All rows are made from the same 12 directions, up to rounding. Whole rows:
[[ 0.73  0.09 -0.30  2.52  0.06  0.81 -1.55  2.16  3.16 -0.12 -3.53 -4.39
   0.51 -0.29 -3.42 -1.80  1.06  2.77  0.07  3.12 -0.32  2.16  1.95  1.74]
 [-3.77  0.27 -4.66 -3.12  0.31 -1.14 -1.32 -0.78 -0.65  0.38  1.95  2.40
   1.29 -1.78 -2.54 -4.36 -3.87 -0.11 -3.04 -2.30 -2.01 -1.67  1.38 -2.29]
 [-1.79  0.50 -3.30  0.93  1.82 -0.84  0.03  1.48  0.95 -1.85  0.19  0.20
  -0.67 -3.53 -3.24 -1.36  0.29  0.44 -0.43 -2.12  0.68 -0.74 -0.20 -0.91]
 [-2.93  1.88  1.68 -3.21 -1.70 -0.07  1.11  1.95  1.81  1.13 -2.45  0.00
   1.43 -1.65  0.98  2.34 -2.04 -1.28 -2.80  1.00 -0.30 -0.89 -0.20 -1.99]
 [ 0.66  0.57  0.81  0.16 -0.58  1.36  1.16  0.45 -0.64 -0.51  0.06 -0.84
   0.79  2.86  1.10 -1.18 -1.47  1.58  0.83  1.61  1.29 -0.37 -1.01  0.85]
 [-0.39  1.03  1.08  0.59 -0.53 -1.31  0.15 -1.20 -2.69 -0.19  0.00 -0.36
   1.08  2.25 -0.38  1.01 -0.46 -1.17 -1.48  2.72  0.51 -1.49 -3.02 -0.75]
 [ 0.36 -0.75 -0.20  3.15  0.14 -1.47 -2.94  2.63 -4.70  0.46 -1.57  0.69
   0.43  0.16  1.80 -0.57 -1.42 -0.02  1.82 -1.06  1.88 -1.08 -6.12 -2.03]
 [ 1.89 -1.26  0.75  1.74  1.27 -1.67 -1.24  0.99 -0.26 -2.20 -0.50  2.02
  -1.78 -0.32 -0.30 -5.22  0.16 -1.36  3.14  0.97  1.55  0.86  1.52 -1.08]
 [ 0.16 -1.45 -0.12 -0.86 -2.51 -0.77 -1.16 -1.30  0.13  0.08  0.75  1.88
  -0.18  0.67 -0.89 -3.39 -2.08 -3.51  1.09  1.43 -3.97  1.76  2.40 -0.63]
 [ 0.59 -0.70  0.87 -1.92 -0.47 -0.47  0.32 -3.74 -0.16  2.84  0.67  1.71
  -1.37  2.30  1.76 -0.77 -0.93 -4.17 -3.17  1.85  2.21 -3.06  1.40 -2.03]
 [ 0.97 -0.91  1.64  0.71  0.14 -0.81  0.09  0.41 -1.69  0.70  1.63  0.80
  -0.07  1.76  1.34  0.60 -1.29  2.07 -1.72 -1.70  2.18 -2.15 -0.69 -1.10]
 [-0.71  0.56  0.19  0.49  1.42 -0.71 -1.17  1.14 -1.76 -0.98  0.52  1.43
  -0.07 -1.13  1.14  0.49  0.90  1.53  2.15 -0.01  0.27  1.41 -1.27  0.54]
 [ 0.91  0.45  0.55  0.77 -0.29 -0.18  1.91  0.81  1.83 -1.53 -1.76 -3.54
   1.52  0.32 -3.36  0.18  0.33  1.20 -2.38 -0.92  0.00 -1.41  0.26 -0.32]
 [ 0.84  0.61 -1.11  1.10 -0.46  1.93  0.58 -1.11 -2.86 -2.66  1.88  0.08
   0.75  1.90  1.10  0.09  1.33  0.36  6.41  1.06 -3.16  3.75 -2.90  3.92]
 [ 0.81  0.40  0.98 -1.28  0.94  2.48  2.93  0.26  3.87  0.08  0.28 -0.56
  -1.59 -0.16  1.58  0.96  1.17  1.54 -0.03 -0.38  2.86 -0.29  3.20  1.40]]

The start of a row, then its end:
[ 1.43  0.29  3.16 -0.73 -2.20 -0.23  1.40 -0.49 -1.84 -0.63 -1.09 -1.06
  2.31  2.25  1.43  2.47 -0.09 -1.41  0.53] => [-0.29 -2.24  0.09 -2.45 -0.13]
[ 1.66 -0.76  2.70 -0.29 -2.44  1.28 -0.01  1.19  0.36  0.80 -1.63 -0.92
  0.99  1.64  2.40  0.63 -0.88  0.07  1.94] => [ 0.35 -1.77  1.81  0.07  0.75]
[ 3.07 -1.23  3.53  0.14 -0.54 -0.85  2.93  0.71  0.93 -2.29 -0.66  0.86
 -1.05 -1.37  1.52  2.37  2.09 -3.20  2.04] => [-4.29 -0.03 -0.32  0.01 -1.35]
[-0.34  1.07 -2.86  3.16  1.02 -0.03 -2.97 -0.90 -3.56  1.12 -2.82 -3.36
  1.46  1.13 -1.42  0.42  1.57 -0.15  0.26] => [ 2.99  0.68 -0.38 -5.95  0.83]
[-0.49  1.01 -0.50 -0.63  0.37 -0.42 -0.32 -0.99 -1.14 -0.49 -1.67 -0.09
  0.67 -0.80  0.18  0.47  1.39 -2.70  1.14] => [ 0.90 -0.87  0.43 -2.00 -0.21]
[-2.47  0.05 -3.94 -0.62 -0.13  0.35 -1.50  0.11  0.72  1.64 -0.26 -0.86
  0.75 -2.78 -2.15  0.81 -0.50  0.31 -1.99] => [-2.34 -2.29 -0.08 -0.30 -0.24]
[ 1.69 -0.22  3.22 -0.69  0.84 -0.54  1.59  1.19  1.93 -1.67 -0.08  0.38
 -0.37  0.55  0.41 -1.70  0.11  1.84 -0.12] => [-0.26  1.91 -0.19  3.49 -0.39]
[ 0.48  1.65  4.29 -0.03  0.05 -0.96  2.72  2.88  0.60 -3.50 -1.29 -0.52
  1.09  0.64  0.05  0.22 -0.23  1.63  0.51] => [ 1.43  1.70 -0.14 -0.24 -0.54]
[-2.02  0.50  0.97  0.80 -2.45 -0.38  0.05  1.14  0.89  1.56 -0.10 -1.16
  0.27 -0.91 -1.20  5.17 -0.56 -0.27 -2.80] => [ 1.39 -1.80  0.19 -1.24 -0.16]
[ 2.09 -1.27  1.42  0.30 -0.44 -1.65  1.33 -0.13 -1.11 -1.20 -0.36 -0.11
  0.71 -0.87 -0.22  2.08  1.03 -2.01 -0.50] => [-5.51 -1.09 -1.72 -1.65 -2.02]
[-2.12  0.94  2.77 -1.48  0.24 -2.29  1.20  3.00 -0.43 -3.64  3.41  4.62
 -0.17 -0.73  0.30 -2.18 -2.97  2.63  0.82] => [ 0.60  0.19  0.93  2.36 -1.17]
[-1.69  1.59 -1.09 -0.42  0.63 -0.65 -1.21 -0.45 -3.12 -0.07  0.08 -0.66
  2.53  2.00 -0.77 -1.43 -1.63  2.28 -1.48] => [ 1.97  0.15 -0.98 -2.52 -0.07]
[-3.91  2.15  2.58 -1.76 -1.38 -3.28 -0.77  2.18 -0.76 -1.83  0.14  1.71
  2.26 -1.32 -1.99  0.69 -2.23  0.74 -1.86] => [ 3.49 -3.31  1.67  0.48 -1.40]
[ 0.22  1.52 -0.55 -2.06  1.97  0.58  3.79  1.23  1.99 -3.23 -2.86 -0.71
  0.43 -4.51  0.34  1.95  3.13 -2.42  1.77] => [-5.68  0.84 -1.08 -1.50 -1.06]
[ 1.77 -1.30  2.90 -0.31 -1.33 -0.69 -1.04  0.35 -0.47  0.21 -0.33 -0.28
  1.36  0.44  0.97  1.49  0.65  1.10  0.98] => [-1.72 -3.49  2.30  1.27  0.61]
[ 1.26 -0.32 -2.10 -0.15  1.02 -0.38 -0.73 -4.24 -5.45  0.44  1.87 -0.41
  2.20  2.95  0.49  0.38  0.86  0.03 -0.35] => [-2.92 -1.16 -1.89 -3.99  0.41]
[-2.29  0.94 -5.89 -1.17  0.80  1.13 -0.89 -3.32 -2.17  0.79  2.21 -0.71
  1.73  1.38 -2.42 -2.50 -1.43  1.07 -1.70] => [-0.08 -1.55 -1.20 -1.35  1.12]
[-2.87  2.27  0.35 -3.87  1.32 -0.74  0.49  1.64  1.31 -2.58 -0.39  1.51
  1.80 -3.36 -0.39 -0.64  0.28  1.82  0.90] => [-0.56 -2.45  2.45  2.54  0.26]
[ 1.69 -1.29  2.60  2.83  0.48 -0.17 -0.23  2.57  2.88  0.17 -0.83 -0.24
 -2.93 -2.25  0.59  2.76  2.65  0.79  1.25] => [-0.08  1.89  1.58  1.90  0.57]
[ 1.13  0.63  2.64 -1.96 -1.60  2.16  3.33 -2.13 -1.65 -0.08  2.92  1.48
  0.19  5.18  4.32  0.71 -1.79 -0.16  1.31] => [ 1.99  1.18 -0.74 -0.74  1.41]
[ 0.88  0.56  0.25 -0.74  2.38 -0.70  2.44 -0.41  1.42 -2.09 -0.16 -1.05
  0.23 -1.74 -1.57  1.21  2.67  0.90 -1.59] => [-3.78  1.37 -1.76  1.11 -0.47]
[-0.68  1.24  0.22  1.87  3.52 -2.74  0.59  1.62 -2.17 -6.75  4.00  3.41
 -0.88 -1.31 -2.33 -3.20  1.37  3.46  4.19] => [0.66 0.61 2.30 0.61 1.17]
[ 0.42 -0.04 -0.56 -0.72  0.12  1.41 -0.58  3.21 -0.16 -0.76 -1.40 -1.07
  2.40  1.62  0.61 -5.57 -3.69  4.92  1.16] => [-1.46  0.83 -0.03  0.47 -0.04]
[-2.31  0.97  2.88 -2.61  1.01 -2.84  0.02 -0.55 -0.49 -0.05  2.81  4.34
 -0.89 -0.47  1.13  0.55 -0.94  0.22 -2.78] => [ 2.17  1.37 -0.76  2.83 -1.78]
[ 0.86  0.08  0.89 -0.39 -0.97  1.02  0.94  1.20  1.18 -0.12 -1.64 -2.24
  1.57  1.16 -0.29 -0.66 -1.06  1.63 -0.62] => [-0.59 -0.22 -0.31  0.40  0.15]
[-0.83  0.23  0.13  0.64 -0.34 -3.09 -1.32 -2.41 -2.71 -1.23  2.26  0.14
  1.64  1.11 -3.78  0.46  0.38  0.13 -2.12] => [ 1.61 -3.78  0.59 -0.11  0.08]
[-0.25 -0.75 -0.87  0.06 -1.29  0.54  0.28  1.09  2.00 -0.19  0.26 -0.64
  0.12 -1.12 -1.72 -0.34 -0.95  0.60 -0.23] => [-1.65 -2.21  0.89  1.73  0.24]
[ 0.13 -0.51  0.34 -0.82 -1.42  1.26 -0.31 -0.42  2.28  1.65  0.02 -0.43
 -0.37  2.21 -0.20 -3.01 -2.29  0.55 -1.20] => [3.36 0.12 0.38 3.62 0.52]
[ 2.49 -1.93  3.56  0.33 -0.13  0.22  0.55  1.04  0.18  1.16  1.42  1.89
 -1.80  1.07  4.03  1.35 -0.22  1.35  0.64] => [-2.28  2.55 -0.54  1.46 -0.43]
[-0.85  1.39 -1.17 -0.30  0.43  1.59  0.90 -1.00  0.62 -2.48  2.08  1.84
 -1.45  2.19 -0.20 -5.37 -1.06 -0.22  3.98] => [6.51 0.67 2.50 2.20 2.55]
[-0.11  0.52  1.51  2.00  0.18 -2.41 -0.26 -0.15 -1.01 -2.07  0.43  0.57
 -0.62  0.28 -2.15 -0.13  0.93 -1.30  0.21] => [ 3.56  0.00  0.58 -0.50 -0.33]
[-1.49  1.59 -2.98  0.51 -0.43  2.00 -0.81  0.34  0.99  1.14 -3.19 -4.20
  1.83  0.30 -2.22 -0.46 -0.25  0.86 -0.93] => [ 2.79 -0.53  0.23 -1.89  1.34]
[ 1.52 -2.20  0.07  4.58 -3.76 -0.50 -0.80  1.83 -2.83 -1.78  2.15 -0.13
  0.40  2.07 -1.77 -0.38 -2.50  0.13  3.31] => [-0.69 -4.17  2.06 -3.23  0.74]
